There are 3 ways to turn a row about zero (a turn may also mirror it). The second row of each pair is the first, turned, with some noise. The first 27 pairs use one turn. New pairs use 3 turns, one after the other, and a turn may come again.
(in the rows, 100 means zero)
Known pairs, each followed by its turns in order:
86 130 106 102 81 77 70 72
81 114 58 109 83 117 98 68 : k_52

71 118 117 73 112 92 130 107
84 69 78 99 116 65 109 100 : k_52

94 66 105 124 94 121 104 99
92 126 112 66 102 90 114 113 : k_191

81 132 81 102 110 100 124 121
79 56 107 104 119 100 82 90 : k_52

75 82 118 95 69 116 79 77
105 120 124 84 125 142 108 96 : k_868

79 79 80 116 130 79 100 89
66 81 101 82 132 103 107 109 : k_191

89 73 106 111 82 130 87 79
113 116 118 114 67 89 120 85 : k_52

124 129 69 71 73 113 89 90
105 86 133 92 71 98 121 61 : k_868

107 123 94 113 120 107 89 90
96 102 104 116 106 121 90 123 : k_191

89 67 134 119 129 130 110 98
108 120 129 133 114 62 120 111 : k_52

66 125 68 83 101 98 71 69
119 140 114 91 105 84 114 55 : k_868

67 131 89 124 116 105 114 104
143 114 95 121 115 72 105 109 : k_868

130 122 71 69 87 102 130 120
111 97 71 110 84 86 52 73 : k_191

112 106 109 75 130 127 75 131
117 102 90 51 65 91 87 115 : k_868

123 107 90 116 133 111 107 103
98 95 100 97 90 63 105 124 : k_868

73 111 103 73 118 100 131 76
98 77 82 107 100 54 82 86 : k_52

77 124 134 87 87 110 86 76
123 103 113 136 95 93 132 110 : k_191

111 100 112 120 108 93 85 74
81 125 109 108 96 97 113 118 : k_868

120 80 71 91 123 86 110 128
81 69 70 86 98 74 97 94 : k_868

85 83 72 74 71 116 128 121
112 101 84 79 99 44 82 86 : k_191

80 91 132 111 84 115 126 126
87 87 119 94 114 80 144 92 : k_52

130 116 94 81 103 100 111 89
84 89 121 101 74 85 92 87 : k_868

123 94 80 112 118 86 107 76
114 121 108 94 105 103 66 92 : k_52

79 116 134 114 123 115 78 79
107 112 115 125 120 119 133 129 : k_191

69 73 73 84 79 112 93 95
93 87 109 93 47 91 103 101 : k_52

98 116 73 128 108 102 79 120
102 80 112 83 102 115 74 130 : k_191

113 91 95 79 83 112 77 74
99 106 138 117 94 87 98 80 : k_191

New pairs, each followed by its turns in order:
99 78 94 66 76 75 73 70
86 85 64 89 97 140 109 129 : k_868 k_191 k_191

97 80 69 126 88 95 94 132
77 93 75 118 72 96 69 108 : k_868 k_191 k_52

118 116 115 73 113 88 99 103
83 95 100 88 131 77 113 100 : k_191 k_868 k_52

66 105 104 109 104 89 94 120
105 111 93 121 125 121 88 94 : k_52 k_52 k_868

83 78 119 94 86 106 99 80
106 91 72 95 108 122 112 113 : k_868 k_868 k_52

82 68 82 134 124 99 70 75
128 85 139 107 103 136 68 85 : k_191 k_868 k_191

129 107 122 94 129 70 69 132
86 127 138 122 106 88 134 133 : k_52 k_52 k_52

70 69 114 79 111 106 77 90
80 95 122 56 90 107 79 103 : k_868 k_52 k_191

112 79 113 89 116 100 116 85
93 124 80 91 110 111 94 83 : k_868 k_191 k_191

108 86 113 102 89 108 115 103
86 100 88 94 93 85 94 84 : k_52 k_52 k_868

78 109 80 88 107 91 81 117
108 124 125 89 100 86 80 94 : k_191 k_191 k_868

101 101 70 102 113 98 109 126
95 122 111 110 118 120 116 91 : k_191 k_191 k_191

98 75 78 119 94 79 84 116
81 122 82 85 93 135 99 97 : k_868 k_52 k_868

111 117 96 124 111 105 105 73
108 78 125 79 88 101 102 98 : k_868 k_191 k_52

127 105 105 101 72 123 89 86
75 102 62 105 88 91 107 83 : k_868 k_52 k_191

111 83 102 96 119 129 132 115
115 99 76 97 77 67 78 93 : k_52 k_52 k_868

81 128 108 79 105 129 105 77
109 82 137 115 101 106 116 129 : k_868 k_191 k_868

109 120 104 118 100 89 76 114
102 98 86 103 97 128 119 72 : k_868 k_191 k_868

97 112 101 106 112 130 80 96
94 88 126 88 122 94 110 113 : k_52 k_868 k_52

97 103 70 94 100 69 107 134
99 96 93 125 139 74 103 88 : k_191 k_868 k_191

74 129 80 85 124 84 119 80
81 80 108 85 113 98 55 113 : k_191 k_868 k_52

109 129 76 67 74 75 94 108
112 105 101 63 88 123 142 109 : k_52 k_52 k_52

111 121 120 118 78 97 86 129
95 96 59 84 86 129 115 96 : k_868 k_191 k_52

134 109 104 123 95 107 90 126
135 94 95 89 97 80 132 101 : k_191 k_868 k_52

99 115 123 82 95 73 121 128
125 126 114 113 70 87 101 119 : k_868 k_52 k_191

80 82 102 112 81 115 94 115
91 108 80 84 90 92 109 125 : k_868 k_868 k_52

95 99 96 89 109 122 104 120
112 100 93 106 88 102 70 102 : k_52 k_52 k_868

126 108 67 86 131 72 75 106
126 129 119 101 98 140 101 71 : k_52 k_191 k_191

101 72 93 101 67 97 112 66
83 87 122 91 103 77 116 62 : k_52 k_52 k_868

73 108 86 132 130 105 120 72
125 136 82 78 103 64 96 104 : k_868 k_52 k_868

134 127 72 84 75 79 86 76
59 87 105 64 118 89 104 66 : k_868 k_191 k_52

77 133 84 79 116 82 126 128
97 114 80 121 147 104 117 73 : k_52 k_191 k_191

132 104 80 123 132 100 89 90
85 114 93 67 72 91 113 129 : k_191 k_52 k_191

101 98 93 127 78 113 124 122
82 85 121 89 87 89 95 136 : k_868 k_868 k_52

78 130 111 108 129 71 78 120
128 80 109 147 125 108 83 92 : k_191 k_191 k_191

72 78 103 67 86 119 68 93
74 104 107 116 92 141 96 135 : k_868 k_191 k_191

125 78 95 132 79 84 98 107
69 94 85 107 73 119 112 80 : k_191 k_191 k_191

126 80 111 133 83 73 120 120
86 123 130 79 106 109 61 123 : k_52 k_52 k_52

